The same things were measured in two ways. Each way mixes the same 9 hidden numbers, adds some noise and spreads widely along 5 directions of its own, which tell nothing about the thing.
(in the rows, 128 means zero)
Some things both ways: the first way, then the second way.
[151 118 126 129 133 136 125 129 138 130 125 135 128 105 120 154 140 100
 116 116  97 106 130  94 151]
[115 114 126 145 101  85 140 139 170 115 122 131 130 113 104 153 158 103
 122 110 149 153  96]

[132 164 140 108 149  93 146 212 169 146  67 172 143 138 138 153 115  97
 130 101  47 109 152  86 195]
[110 105 134 133 119  88 135 134 177 127 134 168 106 140 119 124 150 113
 134 150 123 174  84]

[135  88 144 119 125 121 147 127  99 120 134  87 127 110  90 121 164 148
 152 142 117 115 121 122  94]
[154 151 135 109 210 124  56 102  54 125 191 132 106 210 170 123 118 169
  63  78  95 102 172]

[146 155 161 143 170 125 147  67 141 136  41 126 101 162  99 140 164 144
  96 112 104  89  50 167 130]
[137  98 126 142 173 138 145 141 147  88 150 159 136 123 151 140 161 147
 116 149 112 152 127]

[ 94 115 133 140 138 118 160  85  89 106 144 125 150 155 110 141 143 156
 120 154 103  91 101 136 119]
[132 161 115 114 143 129 106 123  84 119 175 108 111 131 151 131  79 116
 116 129 118 104 136]

[121  95 124 142 143 128 129 144 133  90 146 101 104  83  97 119 185 123
 128 149 107 150 134 124 101]
[121 130 129 131 112 124 133 104 134 132 132 115 124 138 110 131 153 134
 139 133 131 122 118]

[122 102 108 137 124  87 116 164 143 115 127 122 151 113 125 118 142 117
 142 137 102 148 158 117 107]
[137 148 114 144 121 130 121 110 134 128 125 155 131 112 179 114 132 138
 132 146  96 139 156]

[123 101  95 118  77 100 148 177 114 131 131 157 113  97 152 184 123 176
 156 146 119 101 158  74 156]
[121 147 168 113 129 134 122 146 120 148 132  98 105 130 104 142 113 102
 135 123 128 112 110]

[108 124 200  58 128 149 154 227 127 132 138 114 130 141  85 107 165 125
 137 150  53 126 150 102 169]
[159 157 146  93 133 158 118 141 153 143 142 138 103  88 127 137 104 129
 148 147  82 115 125]

[109 129 166 210 175 123 103 101  99 137 116 134 156 116 124 151 132 116
 126 114 123 141 129 159  85]
[125 129 149 150 130 131 132 134  58 125 145 115 109 156 138 121 101 108
 147 134 148 122 134]

[ 91 123 123 155  95  90 147 113 136 124 124 136 163 134 140 129  88 149
 136 163 114  95 118 100 118]
[154 179  76 127 109 188 117 146 102 124 133 107 116 113 149 147  22 109
 175 172  85 101 158]

[110 122 168 118 162 126 167 114 126 102 133 129 130 138  97 127 171 129
 110 148  70 112 108 136 100]
[115 136 121 129 117 116 132 135 130 120 155 131 104 123 130 141 109 102
 141 148 121 139 106]

[149 148  84  95 120  85 132 134 162 155  65 135 116 148 123 139 143 174
 105  96 106  79  76 134 167]
[126 117 124 140 119 171 141 128 133 143  66  98 154 143  93 111 125 136
 164 141 143 122 145]

[116 114 128  98  93 129 149 140 148 140 166 126  94 132 134 139 127 156
 128 125 100  78 101 117 134]
[138 140 131 139 103 138 140 140 112 143 108 125 137 123 129 132 102 107
 156 122 142 115 128]

[127 126  71 156 132  58 141 120 132 133  80 146 127 159 134 150 128 163
 138 111 114 111  99 136 143]
[131 102 107 134 145 114 129 117 154  99 150 155 114  88 176  98 118 116
 126 147 122 168 123]

[ 99 118 113 166  87  84 115 134  98 126 148 139  93  96 161 149 129 207
 123 154 166 113 131 109  81]
[154 215 182  59 198 137  67 142  77 154 188 149 105 122 186 106  76 150
  75 131  63  84 162]

[132 135 151  81 130 126 139 153 142 135 108 133 141 102 108 136 155 152
 107 137  83 105 130 113 135]
[142 170 165 125 118 138 119 150 154 157 120 131 115 103 131 153 125 110
 143 125  95 115 121]

[126 120 131 105 118  71 139 188 157 127  89 148 144 127 140 131 135 141
 138 138  85 133 153 105 127]
[117 143 136 146 102 171 143 140 144 138  85 123 126 110 135 130 129 124
 174 186  91 136 149]

[114 173 162 197 127 126 115 122 117 158 122 150 168 123 145 131  57  74
 109 112 103  76 133  50 174]
[118 142 112  87 118  86 104 125 152 124 155 138 119 130 100 148 146 141
  88 116 109 127 109]

[145  69 135 136 142 103 136 153 143  92 165  87 112  80 108  97 167  78
 148 137  96 147 161  92  67]
[ 99 120 133 123 104  89  98  85 155 120 125 121  89 126 109 117 185 141
 119 145  98 162 128]

[ 99 193 162 185 148 108  84 135 114 168  53 130 159 184 114 106 112 136
  89 117 115 126  85 149 168]
[171 149  99  81 176 205 122 140 113 117 133 133 161  99 143  99  68 171
 131 170  90  91 178]

[146 115 133 136 143 111 120 130  95 135 134 127 122 135 121 133 151 119
 110 115 109 114 128 113 127]
[130 105  99 127 163  84 120 141  90 110 141 177 161 155 181 112 128 148
  61  83 147 138 154]

[122 115 127 138 133 124 121 139  87 115 126 118 189 104  97 132 153 120
 120 152  99 128 157  94 154]
[135 143 100 120  71 154 143 138 155 129 111  74 120  63  88 165  94  87
 170 134 130 110 107]

Other things, the second way, with their names:
<548>: [121 108 125 129 111 125 132 125 129 148 104 111 126 123 122 113 118 107
 139 107 152 131 116]
<47>: [110 126  97 122 120 102 114 124 160 111 118 147 139 141 115 145 168 152
  97 135 102 152 136]
<178>: [ 82  87 130 165 122 113 182 141 119 114  87 125 186 145 125 138 203 138
 113 125 180 139 132]
<254>: [149 152 174  96 152 131  90 105  76 143 159 145  91 136 157 108 145 164
 109 126  81 111 164]
<513>: [112 118 153 129  94 105 139 118 173 162 118 137 100 125 115 146 179 110
 145 127 116 148  90]
<255>: [126 114 144 122 136 163 126 154 112  89  90 108 133 107  99 126 140 152
 132 167 106 140 168]
<299>: [140 146 120 122 115 144 118 119  73 150 136 123 111 189 106 131  87 134
 157 129 124  98 135]
<188>: [124 114 112 185 128 121 179 173  99 116 108 144 190 155 149 171 132 106
 126  91 184 122 129]
<325>: [ 98 116 125 109 118 135 122  90 143 131  98  72 147 158  48 110 175 160
 125 133 148 116 130]
<432>: [150 181 180  97 136 140  69 143 119 125 137 124  69  83 136 121  92 121
 130 156  50 133 159]
<69>: [108 153 152 146  86 183 143 168 115 150  56 115 131 149 107 169 136 134
 175 181  78 119 163]
<609>: [147 144 150 120 129 150 108 132 168 141 105 128 111  68 151 116 127 116
 140 137  87 140 142]
<201>: [158 145 146 119 137 118  67 123  98 110 143 120  69 128 126 111  90 121
 123 117  88 143 150]
<33>: [131 132 149 125 164 125 115 147 132 134 115 146 143 130 155 115 135 137
  99 116 117 134 147]
<542>: [103  89 174 161 134 106 184 170 163 119 121 147 143 114 129 186 217 109
 117 109 155 156  90]
<51>: [172 149 177  74  55 207 132 109 150 185  73  71  92  59  42 147 143 145
 208 137  79  81 138]
<570>: [138 137 101 130 118 172 117 175 170  85  97  86 108  66  95 135  45  82
 175 190  98 160 128]
<252>: [125 145  93 142 106 126 159 156 118 105 160 144 142 148 122 202 127 124
 133 140 121 113 116]
<582>: [167 138 108 168 132 158 158 170 111 120  93 167 193 136 154 158 114 144
 143 115 131 109 170]
<506>: [125 134 120 153 119 102 176 134 147 119 145 151 177 117 136 152 160 121
 126 119 169 114 105]
<157>: [169 161  98 126 134 135 123 100  88 148 179 145 133 166 148 124  75 137
 143 103 138  83 127]
<234>: [110 146 146 127 125 122 126 123 139 154 119 126 124 137 125  99 119 115
 139 148 131 129 114]
<166>: [130 121 177 123 143 124  98 137  81 129 109  92 101 122 129 117 131 115
 106  89 132 131 150]
<6>: [114 138 148  52 104 143 117 124 159 134 124 102 102  94  55 141 156 155
 128 163  85 114 117]
<328>: [111 153 103 129 153 138 110 112  99  97 164 130 113 142 162 101  90 135
 127 197  98 134 152]
<568>: [115 134 166 131 129 117 150 138 107 138 113 140 154  96 157  97 144 125
 119 134 149 125 137]
<237>: [ 86 131 158 111 121 153 128 154  55  85 126  43  99 123  65 127  92 104
 145 188 142 119 134]
<592>: [126 113 112 105 174  97  86 103 138 114 161 125 119 156 133 115 146 146
  68  91 123 142 130]
<172>: [128 119 102 165 130 116 162 158  85  99 169 147 128 134 177 168  94  86
 135 122 154 131 112]
<187>: [114 130 113 112 124 116 122 129 136 144 116 110 143 153  94 106 103 122
 127 119 158 120 110]
<522>: [128 149 112 125 111 141 100 134 129 116 100 101 127 106 123 140 120 130
 126 134  94 128 162]
<371>: [181 105 123 141 147 181 146 125 190 113  98 144 153  54 155 136 172 153
 149 123  95 137 153]
<322>: [160 126  93 154  90 139 180 119 187 134 136 172 149  84 150 157 142 121
 178 142 122 131 103]
<504>: [152  76 102 118 134 163 138 123 134 110 109 113 139 148  78 153 160 160
 138 105 131 126 134]
<319>: [126 114 138  65 181  53  72 119 144 125 191 137  92 123 134 100 117 115
  46  67 138 148  87]
<399>: [118 145 103 100 152  91 103 148 175 141 138 144 141 127 137 110  85 104
  86 105 136 140  97]
<519>: [140 123 135 121 141 130 115 128 110 129 163 121  81 136 137 131  93 102
 143 126 122 132 107]
<170>: [165 133  98 138 127 168 138 116  97 110 150 108 129 110 135 134  83 123
 165 131 136 100 137]
<207>: [146  95 103 131 174 125 128  93  98 113 149 141 166 154 162 120 179 177
  79  72 148 114 159]
<247>: [151 150 109 146 134 119 124 148  98 126 141 161 149 143 173 150 104 128
 111 102 122 117 148]
<80>: [122 153 123 142 136 106 119 121  86 127 144 166 134 170 168 103 112 142
 114 147 120 127 150]
<256>: [119  85  94 170 133 109 145 136 147 102 132 149 131 163 134 154 144 114
 127 114 146 162 108]
<30>: [144 141  74 111 121 148 141 134 139 107 138 132 160 103 119 132  93 137
 135 149 124 109 134]
<423>: [ 89 111 144 156 109  98 151 146 177 117  89 130 141  82 142 128 179 101
 116 142 139 170 112]
<231>: [126 115 131 140 128 157 120 150 147  89  86  92 126  84 105 124 123 116
 141 158 114 153 149]
<138>: [107 124 112 132 103 125 162 150 131 133 116 141 146 137 116 127 108 109
 151 156 152 131 105]
<549>: [126 168 141 153 118 127 137 140  83 128 125 122 156 164 122 157 136 136
 129 128 136  97 146]
<495>: [112 103 131 131 164 139 146 125 113  93 126 121 163 148 111 119 169 165
 111 151 148 128 142]
<619>: [128 110 167 113 146 120 126 123 133 144 144 135  91 118 142 121 151 120
 126 116 120 141 107]
<393>: [158 203 189 101  94 169 124 115  70 150 153 100  96 100 103 144 114 141
 176 160  88  63 151]
<280>: [128 119  97 166  94 153 164 131 144 103  94 127 154 110 114 138 134 128
 173 166 132 139 139]
<559>: [138 103 168 163 160  86 136  98 116 164 134 159 160 203 135 128 214 154
  95  36 182 118 113]

Some of these things the first way, each followed by its name:
[124 141 141 135 101  94 109 141 142 178 102 130 175 146 136 118  87 152
 132 117 123 102 114 119 135]  <609>
[119 142 132 190  96  89  97 125 121 185 105 190 192 157 191 171  40 111
 123 113 117 101 143  91 161]  <423>
[168 123 183 181 172 126  73 166 108 158  78 120 148 110 116 120 154  61
 118 102 107 168 164 114 114]  <255>
[172  84 110 175 100  93 107  64  86 153 141  99 103  88 144 151 136 185
 141 112 193 100 104 125  41]  <166>
[152  75  63  94  72 143 132 201 152 132 153 115  49  59 119 175 173 166
 153 119 132 116 136 107 167]  <559>
[ 84 142 163  66  80 134 153 170 149 157 159 165 151 193 141 118  91 137
 104 154  57  66 108 102 205]  <399>
[152  93  85 127 144 112 117 168  70 114 102 102 143 121  73 145 189 135
 142 124 111 148 148 121 173]  <207>
[128 150 153 231 187 116  65  55  72 114  94  90 157  81 102 107 170 136
  83 126 165 149 108 151  50]  <319>
[151 125  89 135 154  67 123 168 143  90  71 120 130  37 116 142 185 147
 135 131 117 160 168  88  90]  <513>
[196  98  43  89 115  66 155 156 147 148  95 120 100  93 127 176 151 148
 169  66 124  85 131  81 151]  <201>
[163 160 203 158 191 157  95 146 106 150  48  76 164 111  48  90 167  63
 108 102  85 148 127 120 148]  <504>
[131 140 124 137 139 122 181  68 138  89 106 149  97 108 117 163 152 138
  98 145  96  60  89  85 136]  <252>
[170  78 113 104 131  97 127 154 152  98  85 107 115  90 104 121 207 128
 122 157  97 167 146 126 101]  <570>
[147  88  95 221 131  83 119  87  69 116 121 160  91 106 165 197 135 141
 144 130 165 132 144 106  94]  <237>
[ 98 122 148 101 115 148 160 146 137 117 164 133 100 176 102 110 144 121
 110 144  65  84  91 115 181]  <30>
[110  84 121 144 120 117 173  87  99  90 146 141 104 116 128 182 156 162
 142 168 115 103 117 131 104]  <172>
[158 111 129  81 126 129 115 203 124 154  62  97 151 138  74 113 170 134
 146 124  91 138 132 132 188]  <371>
[127  94  63 151 131 106 125 175  99 111  94 120 138 104  99 167 173 138
 154 131 114 148 147 121 175]  <170>
[182  67  67 115  75  80 121 201 125 146 106 142 113 116 145 172 136 129
 175 121 120 134 178  72 172]  <231>
[ 98 126 125 135 112 104 124 169 157 136 131 149 131 133 149 135 116 146
 124 134 102 119 130 124 134]  <234>
[128 161 164 172 154 115 114 166 102 126 112 114 122  99 110 105 133  97
 113 127 110 126 151  59 126]  <6>
[124 159 112 172 179  95 101 150 137 103  67 153 134  96 125 141 174 128
  88 127  96 152 142 127 132]  <138>
[134  61 108 134  95 112 116 207  94 110 140 109 133  92 107 129 159 109
 166 158 115 167 197  77 148]  <592>
[121 152 126 173 171 106 141  11 170 104 123 119  71 124 132 114 162 160
  68 110 123  79  30 182  32]  <80>
[132 139 183 157 138 151  82 186 119 141 145  46 119  38  74  65 153 113
 131 117 143 145 148  88  79]  <51>
[ 96 155 146 178 128 115 101 117 102 173 131 169 145 180 163 162  86 146
  97  99 113  90 101 142 148]  <568>
